All rows are made from the same 12 directions, up to rounding. Whole rows:
(in the rows, 128 means zero)
[[189  80  95 132  91 143 143 155 136 118 174 107 125 122 109 141 141  99
   84  85]
 [129 101 108 126 114 135 140 122 137 125 173 132 131 161 170 121 148 127
  146 138]
 [132  91  94 165 112 115 115  83 138 136 122 123 134 141 142 109 140 101
  137 131]
 [145 104  64 131  94 137 133 148 179 116 169 102 187 120 127 110 137  81
  118  75]
 [118 103  92  95 106 148 126 139 163 115 164 133 176 116 132 113 108 107
  132 130]
 [148 120 104 119 131 156 113 125 157 136 122 146  90 112 160 130  72 141
  146 134]
 [124 151 132 114 159 124  96 130 153  92  96 113 113 118 186 136 136 135
  160 148]
 [214  55 128  38 117 116 138 146 152 117 156 144 142 137 132 137  98 169
  102 139]
 [130 120 129 172  76  94 150  78 157 187  63 165 131 185 114  98  86 164
  148 125]
 [120 170  62 172  87 161 141 143 115 145 208 107 143 177 101 105 110  93
  118  93]
 [131 144 136 103 164 127 137 130 141 168 124 120 170 104 102 126 113 111
  119  54]
 [166  92 161  77 122 117 145 171 124 103 150 157 149 116 134 138 131 193
  115 203]
 [130 120 178 135 137 106 153 137  80 127 164 125 159 165 145 139 204 150
  123 176]
 [112 138 128 122 118 130 131  93 103 163 158 160 143 198 144 104  90 162
  155 194]
 [124 157 133 108 187  98 124 127  78 127 145 131 110 120  91 115 129 161
  119 132]]

The start of a row, then its end:
[ 98 141 145  83 142 202  96 118 145 149 131 130 156 106 167 150  69  79] | [147 142]
[185 170 140 139 201 158  51 114 103 146  78  98  99  65 138 157  68 105] | [114 148]
[166 126 124 110 163  76 125 119 113 139 134 127 164 139 106 104 131 165] | [119 135]
[211 182 141 175 109 112 107 197 170  98  52  99 141  96 138 150 119 169] | [111 153]
[ 99 187 133 170 149 147 137 138 107 164 125 117 123 106  90 131 122 104] | [120  72]
[ 88 116  99 104 148  94 107  95 144 105  94 146 120 101 107  94 109 136] | [147 133]
[121 148 120 153 137 111 105  95 125 133 118 105 158 163 152 115 147 108] | [147 140]
[ 87 156 117 150 127 132 129 164 138  89 120 137 114  86 128 121 139 145] | [142 153]
[154  72 147  95 131 147 118 125 137 133 135 151 155  98 160 140 112 137] | [129 188]
[100 121 119  79 126  70 129  64 129 159 103 133 193 178  55  82 100 117] | [121  84]
[116 119 146 112 167  94 146 106 171 159  68 161 111 107 149 116 118 171] | [165  84]
[ 73 104 161 156 119 133 133 126  79 109 127 151 127  85  98 132 165 125] | [116 203]
[138 145  96 177  77 139 110 162 142 102 127 120 177 106 110 114 114 123] | [115 190]
[140  90 144 128  90 137 144 119 127 165 130 142 185 126  90 127 111 111] | [101 134]
[148  45 156  91 157 148 143 129 110 127 168 145 103  84 158 158 164 124] | [116 136]
[ 77 100 184 101 147 125 134 133 116 113  99 137 161  60  98 145 168 106] | [113 135]
[187 175 102 159 142 142 115 166 124 131 145  86 122 118 121 140 120 114] | [103  86]
[ 96 121  58 154 123 145 113 119 180 131 129 145 145  80 139  90  89 112] | [160 123]
[188 144 102 135 188 119  92 146 156 117 110 114 112  76 177 129 114 155] | [144 133]
[ 82 132  98 124 139 138 126 112 117 128 149 120 121 111  91 115 127  83] | [122  77]
[124 185 101 122 210 106  75  89  37 122 181  91 125 160 108 104 131 114] | [124 162]
[136 119 104 140 117 136 144 134 126 143 187 120 170 152 138 116 147 114] | [127 121]
[167 129 145 133 137 170 138 175 149 149 179 125 193 118 203 148 143 136] | [143 164]
[159  92 117 133 145 155  98 100 187 157  74 108 138  68 161 147 105  64] | [131  59]
[ 51 111 110 132 109 198 143 112 133 147 167 179  77 117 160 124  86 117] | [167 150]
[116 171  94 105 131 111 123 162 156  98 141 114 174 127 112 103 119 138] | [134 115]
[ 83 116 206 113 193 108 155 103 103 172 101 147 146  99 130 140 179 133] | [141 101]
[132  87  73 134  86 121 128  96 145 116 153 119 114 172 130 109 133  97] | [128 101]
[ 81 128 119 199  56 106 190 135 138 137 119 162  97 167 100 105 156 162] | [140 112]
[144 149  92 158 139  89 141 153 157 112 130 115 133 126 136 105 161 154] | [140  92]
[135 131 133 133 138 124 125 130 156 123 100 119 116 119 160 137 141 126] | [142 103]
[137 150  96 137 108 119 115 155 151  86 134 115 141 139 147 116 132 142] | [138 159]
[154 113 119 169  84  88 174 185 117 115 147 132 175 101  41 110 168 158] | [ 76 126]
[126 139 159 155 103 168 135 154 138 141 112 123 144 104 136 157 130 103] | [118 128]
[156 164 163  98 223 125 120 128  99 152 147  97 118 132 169 152 158 128] | [136  81]
[164  95  89 151 114 108 138 142 138 114 144 117 127 105 102 118 150 122] | [103  96]
[ 68 172 116 152 160 133 145 148 141 121 150 130 123 116 168 116 166 135] | [172 107]
[ 77 147 136 147 141 130 136 119 103 123 119 131  76 119 111 131 147 118] | [133 103]
[136  84  96  96 121 139 104 108 146  98 126 132  83 114 142 130 103 111] | [130 129]
[101 135 171  87 108 178 105 114 151 128  83 152 105 140 180 157  69 128] | [159 181]
[ 96 109 123 137 104 110 152 103 106 142 134 169 106 151  91 102 114 160] | [132 153]
[133 156 159 129 138 161 118 140 111 165 112 144 147  94 104 141  73 136] | [115 159]
[108 144 111 147 185 123 125 141  90 130 152 129 119  58  82 114 138 127] | [113 115]
[125 135 109  86 162  80 123 123 156 126  91 151 143  96  89  93  87 174] | [136 110]
[ 69 142 157 143 142 138 145 126 143 140  91 151 104  97 144 134 138 133] | [158 110]
[206 100 149 183 116 120 113 104 134 159  59 122  90 121 146 153 118 133] | [112 132]
[104  71 195  65 141 166 135  70 117 181  92 118 114 111  96 178 124  32] | [94 16]
[156 102 182 119 133 132 165 137 133 165  88 152  74 106 118 163 121 154] | [111  75]
[177 106 107 110 160  95 127 144 156 127 119 127 150  82 115 115 125 152] | [117  98]
[118 145 112 123 102 148 112 185 130  74 149 144 158  87 119 120 103 159] | [124 231]
[171 157 104 142 115  91 108 133 151 109  92 108 132 155 126 114 115 152] | [128 131]
[115 159 192  83 115 151 142 153 122 139 111 154 136 148 129 152  91 167] | [131 168]
[ 69 135 150 116 204 137  95  79  85 129 127 136  96 105 168 130 143 114] | [164 168]
[ 60 178 117 120 171 144 131 138 138 124 158 120 142 120 158 117 149 111] | [167  94]
[152 159 140 124  80 151 109 161  86 100 131 116 124 140  68 147  86 127] | [ 78 187]
[144 117 146 146 139 119 160 145 134 154 144 144 147 126 154 128 156 162] | [139 130]
[137 107 122 122 104 108 117 139 147  65  93 111  87 118 130 141 157 122] | [118 124]
[146 145 171 172 128 110 133 150 164 148  35 154 138  76 136 135 113 183] | [140 159]
[124 149 123 194  75 143 138 121 174 160  76 114 136 146 136 133 121  92] | [136  72]
[ 75  75 138 167  58 121 153 120 134  99 137 120 182 143 129 126 218  76] | [124 147]
[119 175 154 146 114 154 134 101 110 176 120 102 111 199 129 150 118  85] | [127  65]
[108  97 178  97 105 140 154 129 101 106 129 155  52 155 141 161 147 152] | [126 155]
[108 142 107 170 139 157 148 145 110 144 204 147 121 141 182 116 147 152] | [163 172]
[206 107 203 114 136 114 123 136 113 145  77 116 143 120 127 172 138 144] | [ 91 147]
[139 125 110 121 173 160 140 164 143 161 173 160 147  56 142 118  92 158] | [140 133]
[154  99 140 115  99 163 141 103 131 189 155 155 148 177 156 133  79 133] | [136 151]
[ 94 121 222 121 166  88 130  76  64 148  44 143  85 118  79 151 156 137] | [110 132]
[172 123 159 112 121  91 137 122 149 139 108 132 159 189 175 128 141 177] | [147 157]
[117 138 143  75 143 125 149 118 125 142 160 118 131 187 140 133 141 120] | [136  70]
[104  99 144  71 164 124 141  79  75 161 160 152  87 152  89 124 110 127] | [118  99]
[ 83 144 109 178 131  73 129 119  94 103 123 145 138 124  91  83 162 168] | [139 194]
[164  64 109 123 140 142 148 130 132 147 148 160  66  78 122 134 107 146] | [114  99]
[100 133 134 159 153 132 119 137 141 112  87 131 102  57 138 135 147 122] | [140 124]
[107 142 122 150  80 166 139 163 115  77 146 109  48 139 126 160 153  99] | [111 110]
[ 72 143 146  70 132 175 150 168 139 112 150 160  94  99 131 144  97 143] | [142 121]
